The rows of a group lie close to one hidden flat surface of 10 dimensions, which passes through zero. Surfaces can cross.
In the rows, 128 means zero.
Known rows, each followed by its group:
[184 114 114 134 139 135 150 153 123 128 156 168  62 127 101 175 133 125
 111 189]  (0)
[203 133 119  99 123 146 199 137 105 153 155 132 148 123  93 165 166 156
 165 141]  (1)
[ 90 104 123 116  97 149  75 151 130 165 106  66 147 148 172  94 155 169
 146  98]  (0)
[125 121 153 142 146 132  90 146 136 111 104 172  95 154  84 158 115 131
 172 134]  (1)
[ 95 155 117 100 145 191 114 152 129 152  98 129 107 122  98 114  78  75
  60 107]  (2)
[126 169  88 124 162 136 195  87 131 150 107  81 139 121 116 140 105  96
 146 171]  (0)
[192  96 146  93 112  99 110 153  81 118 160 152 148  60 163  95  67 131
 136  84]  (0)
[119 115 112  90 167 115 162 181 133 166 145 123 117 131 117 144 125 153
 178 163]  (1)
[174  99 106 151 121  94  73 129 102 126 122  95  77 113 192 106  71 113
 172 175]  (2)
[149 160 138 156 130 150 164  97 145 101 151 157 109 118 107 137 114 127
 140 117]  (2)
[ 91 131  89 161 133 120 138 134 141 123 144 163  67 116 106 178 122 101
 116 148]  (3)
[111 144 150  96 115 160 148 154 139 120 162 100 137 201 137 110 143 116
 169 138]  (0)
[168  93 162 140 109 103  89 115 128  81 112 137 121 130 150 129 159 159
 158 167]  (2)
[107 147 132 129 137 122 122 101 156 153 121  85 159 129 156 126  62 129
 115  92]  (2)
[156 133 138 137 142 106 144 101 129 153 104  90 182 117 153  81 160 196
 107 106]  (3)
[ 77 141 147 156  96 162 105 122 171 123 138 136 126 182 120 154 163 138
 121  89]  (3)
[146 107  96  95 147 122 137 175  88 141 124 113 104  89 153  87 106 122
 170 178]  (1)
[166 130 174 133 117  86 134  79 138 108 114 134 186 157  91 176 147 148
 114 131]  (3)
[183 132 175 139 111 137 108 110  90  99 102 134 157 173  99 109 181 129
 138 123]  (2)
[151 141 140 153 138 144 128 134 123 142 131 104 137 167 149  68 164 158
 162 108]  (3)
[156 121 118 122 102 175  86 159  88 155 131  86 108 167 151 104 113 108
 196 121]  (3)
[133 106 158 119 142  91  88 127 140 114 104  95 150 119 199  52 102 141
  86 132]  (1)
[175 111 159  74 176 138 134 154 109 112  77 152 133  86 101  89 116 161
 171 158]  (1)
[130 134  94 129 145 134 157 121 116 143 118  99 114 129 128 122 134 117
 156 178]  (0)
[107  79 139 145 101 107  78 139 120 111 107 136 113 129 142 149 195 156
 124 151]  (0)
[140 137  96 214 151 126  83 136 135 160 120 139  48 171 156 101 134 134
  69 132]  (0)
[208 161 156 123 136 126 169 109 121 129 133 112 163 164 105 125 132 139
 121 144]  (2)
[124 103 138 109 132 113  99 100 130 122  63 124 154  79 128 123 127 145
  73 146]  (3)
[182 112 151 137 105 153 106 135 155 103 131 167  80 131 116 160 144 157
  91 157]  (2)
[160 120 140 102 130 125  92 113 161 131 106  83 111 117 182 118  37 131
 123 161]  (2)
[140 152 123 146 148  76 149  77 121 121 144 102 161  86 178  86  47 100
 138 101]  (0)
[ 83 149 102 126 134 125 143 149 129 145 157  88 117 172 159  98 111  82
 134 140]  (0)
[ 93 117 107 144 128 136 116 164 143 144 140 169  79 148  98 179 154 130
 134 138]  (1)
[218  79 136 138 104 114  96 138 120 148 129 112 113 115 167 132 165 217
 147 147]  (0)
[162 132 117 126 140 135 108 111 111 117 108 101 103 111 158  95  62  94
 171 158]  (2)
[ 65 138 138 138 175 101 159 126 188 114 124 172 125 127 102 131 147 153
  65 137]  (1)
[198 122 150  62 134 142 155 114 110 131 102 140 171  46 115 116  85 144
  72 114]  (1)
[149 110 101 108 129 112 111 181 134 200 150  87 120 116 193 109  98 161
  58 116]  (3)
[178 109 131 106 126 118  91 169 113 152 132 103 116 138 175  89  88 132
  54 140]  (3)
[ 63 159 129 137 158 171 112 113 158 119  83 163 106 113  74 141  92 101
 129 101]  (1)
[ 91 111 158 110 114 131 150 109 126  61 130 182 158  86  83 147 174 131
 177 120]  (2)
[ 66 146 117 128 110 156 156  94 164 109 132 137 127  96 111 174 111 105
 116 117]  (3)
[ 91 140 109 140  84 189  94  82 110 113  93 127 127  92 107 131 112  87
 107  67]  (1)
[184 115 173  79 154  85 115 179 115 156 146 133 147 186  97 144  81 113
 134 146]  (3)
[ 89 125 178  67  85 141 131 110 170  93 127 127 192 127 115 170 105 112
  88 100]  (3)
[119 135 142 158 138 125 111  89 139 129  75  95 164 140 138  96 162 172
 132 104]  (0)
[124 128 133 153 102 112 124 120  90 120 147 168 146 148  81 154 172  90
  97  87]  (2)
[194 119 137 102 142 144 187 145 101 118 140 178 125  99  56 169 169 147
 167 164]  (1)

New rows, each followed by its group:
[111 128 177 121 176  43 134  88 178  70 101 118 154 151 145 114 107 119
 121 198]  (2)
[181 178 134 193 141 154 144  78 159 104 144 150  80 133 134 118  96 144
 148 126]  (2)
[178 156 167 112 150 179 146  94 146  91  92 115 127 122 112  90  97 136
 160 150]  (2)
[ 88 139 134 115 127 153 140 145 131 150 119 146 142 144  86 134 154 127
  80 100]  (2)
[109  85 127  98  92 117  88 170  65 179 105  93 182 159 130 120 192 138
 113  87]  (2)
[150 108 123 141 128 127  84 144  74 115 102 110 108 137 141  82 150 109
 181 163]  (2)
[121  96 132 102  94 171 103 165 137 121 126 162 109 105 105 153 176 165
 119 116]  (2)
[ 69 139 117 179 127 128 123 126 138 112 138 114 111 179 142 111 179 122
 153 129]  (1)
[ 70 149 108 157 137 181  89 130 136 109 111 154  69  94 124 104 103 104
 164 104]  (2)
[ 60 123 152  82 100 208  50 145 135 120  66 101 118 133 113 121  92  92
 164 100]  (3)
[161 129 156 103 142 140 152 136 121  98 120 138 146 140 101 117 168 143
 146 164]  (2)
[ 84 123  72 137  96 109 130 140 120 161 163  85 124 118 199 121 150 123
  80 122]  (1)
[163  85 150 141 111  66 118 130 142 102 151 174 121 115 136 163 175 163
  97 150]  (0)
[161 123 129 112 116 116 141 114  88  92 145 147 128  94 111 146 105  75
 166 142]  (2)
[134 122 162 104 137  72 155 111 119 107 120 108 202 155 112 122 161 122
 136 145]  (2)
[ 83 127 126 151 102 157  52 131 122 121 115 122 110 127 154 102  94 100
 133  72]  (0)
[162 106 147 148 117  98 144 118 154  93 154 169 120 138 122 164 183 172
 130 167]  (2)
[ 90 116 100 114 169 138 124 185 131 164 112 100 106 136 152  76 144 159
 171 159]  (1)
[111 146  86 151 139  70 201 117 118 149 194 133 129 110 131 158 116 104
 137 118]  (2)
[ 76 110 123 154 162  69 141 128 168 122 133 134 119 144 160 123 164 154
 132 168]  (2)
[120 130 165 103 115 134 108 151 157 158 137 112 165 194 120 165 113 148
 114  96]  (3)
[156  78 121  81  96 148 101 148  89 142 108  95 142  87 146 127 147 159
 190 136]  (0)
[ 88 124 121 132 123 130 123 154 150 131 153 149 104 157 121 150 136 119
  88 127]  (0)
[143 135 131 127  92 119 186  87 144 115 168 141 170 113 123 169 186 146
  39 108]  (1)
[139 125 151 144 105 105 111 114 114 123 122 135 161 158 113 142 147 122
 106 101]  (2)
[ 62 106  90 112 134 104 144 153 128 156 145 107 143  90 162 120 126 138
 161 129]  (2)
[129  80 133 102 112  57 108 153  84 131 140 135 158 156 113 166 166 100
  74 153]  (2)
[ 96 132 104 112 134 178 116 149 170 123 136 161  55  69 134 148  61 111
 110 139]  (2)
[209 138 155 117 106 168 122 112 128 140 122 111 142 138 127 135 104 149
 107 107]  (2)
[110 112 126  96 124 145  94 142 176 115 122 146  76  85 145 165  47 115
  77 144]  (2)
[118 116 125 134 140 114 108 139 120 154 108  78 148 166 166  82 175 165
 164 136]  (2)
[111 117 133 157 125 124 125 116 126  55 140 204  82  92  89 153 139  92
 149 141]  (2)
[202 155 121 132 172 133 158 159 108 164 154 163  89 123  99 112  89 130
  70 120]  (0)
[ 74 127 119 139 115 117 126 113  74  95 127 143 157 106 104 108 141  76
 199  94]  (2)
[ 99 147  76 143 111 130 179 130 140 167 172  95 124 136 155 135 150 132
  72 115]  (1)
[136 118 117 118 125 200  99 169 163 177 111 108  87 141 148 109 147 196
  96 125]  (2)
[144 114 165 133  89 102  61 116 109  96 119 171 136 149  96 176 100  67
  38 108]  (2)
[168 128 132 152 114 145 131 126 135 134 143 131 120 139 132 139 146 174
 136 121]  (2)
[109 101  98 137  99 136  82 142 137 165 129  81 105 136 187 133 130 155
 143 134]  (0)
[159 146 124 119 155  91 137 113 122 128 119  94 129 139 150 104  55  72
 115 174]  (2)
[135 158 123 140 153 168 113  85 122  68  76 141  64  95 113 108  61  48
  80 185]  (3)
[182  98 135 121 166  60 100 168 119 185 111 130 130 146 126 149 104 156
  78 147]  (3)
[138 137 142 158 118  96 132  83 104  75 141 113 136 129 172  66 137  88
 119 150]  (1)
[105 117 157 142 138 118  58 144 146 130  97 112 129 186 155 100 114 145
 169 117]  (1)
[ 95 159  82 174 149 140 153 131 143 180 145  93 101 126 166  96 128 161
 159 107]  (2)
[120 152  94 186 142 104 145  77 152 109 126 137  78 120 124 166 107  95
 126 181]  (0)
[179 118 120 111 100 134 155 128  81 118 156 135 133  90 118 143 129 115
 188 126]  (2)
[134 126 141 111 115 101 130 105 147 153 127  88 186 136 158 139 102 149
 115  93]  (2)
[ 97 138 181 139 157  86 144 124 192 114 135 158 159 189 101 165 168 173
 127 134]  (1)
[139  96 171  84 106 155  95 155 147 116 105 147 146 140 102 154 176 168
  76 130]  (2)
[129 105 118 142 134 119 141 146 147 140 139 125 122 133 144 131 184 182
 142 146]  (2)
[ 87 120 138  88 123 172 126 128 144 122  98 102 172  92 133 103 150 167
 187  98]  (2)
[140 113 104  86  92 137 134 133 130 133 167 125 113  66 153 179  32  96
 140 119]  (0)
[ 62 143 152 113 151 165 147 138 177  94 108 182 121 123  77 130 177 139
  99 126]  (2)
[141 136  60 178 148 100 182 149  92 170 186 135  92 127 130 140 167 142
 220 133]  (3)
[113 145 142 148  83 151 102  78 145 152 128  88 181 170 137 142 132 134
 126  47]  (1)
[112 121 140 121 143  98 143 126 129  81 132 171 124 126 102 143 140 101
 119 160]  (2)
[ 92 100 107  97 123 109 134 146 107 147 137 103 150 101 144 119 143 135
 167 126]  (2)
[120 185 114 178 163 124 181  97 179 159 154 109 130 159 145 120 117 157
 118 101]  (2)
[146 128 160 125 123  76 153  90  80  81 124 130 193 140 108 121 144  84
 179 135]  (2)
[120 144 126 178 130  81 117  91 119 119 133 117 136 141 146 117 105  92
 146 103]  (2)
[ 59 136 156  74 135 109 162 102 155 116 113 113 219 103 123 132 114 130
 148  86]  (2)
[129 135 151 144 147 124 192 103 152  60 144 178 123 103 105 133 179 154
 202 161]  (2)
[170 139 104 164 161  98 189 141 122 133 170 138  91 156 133 114 189 143
 111 191]  (1)
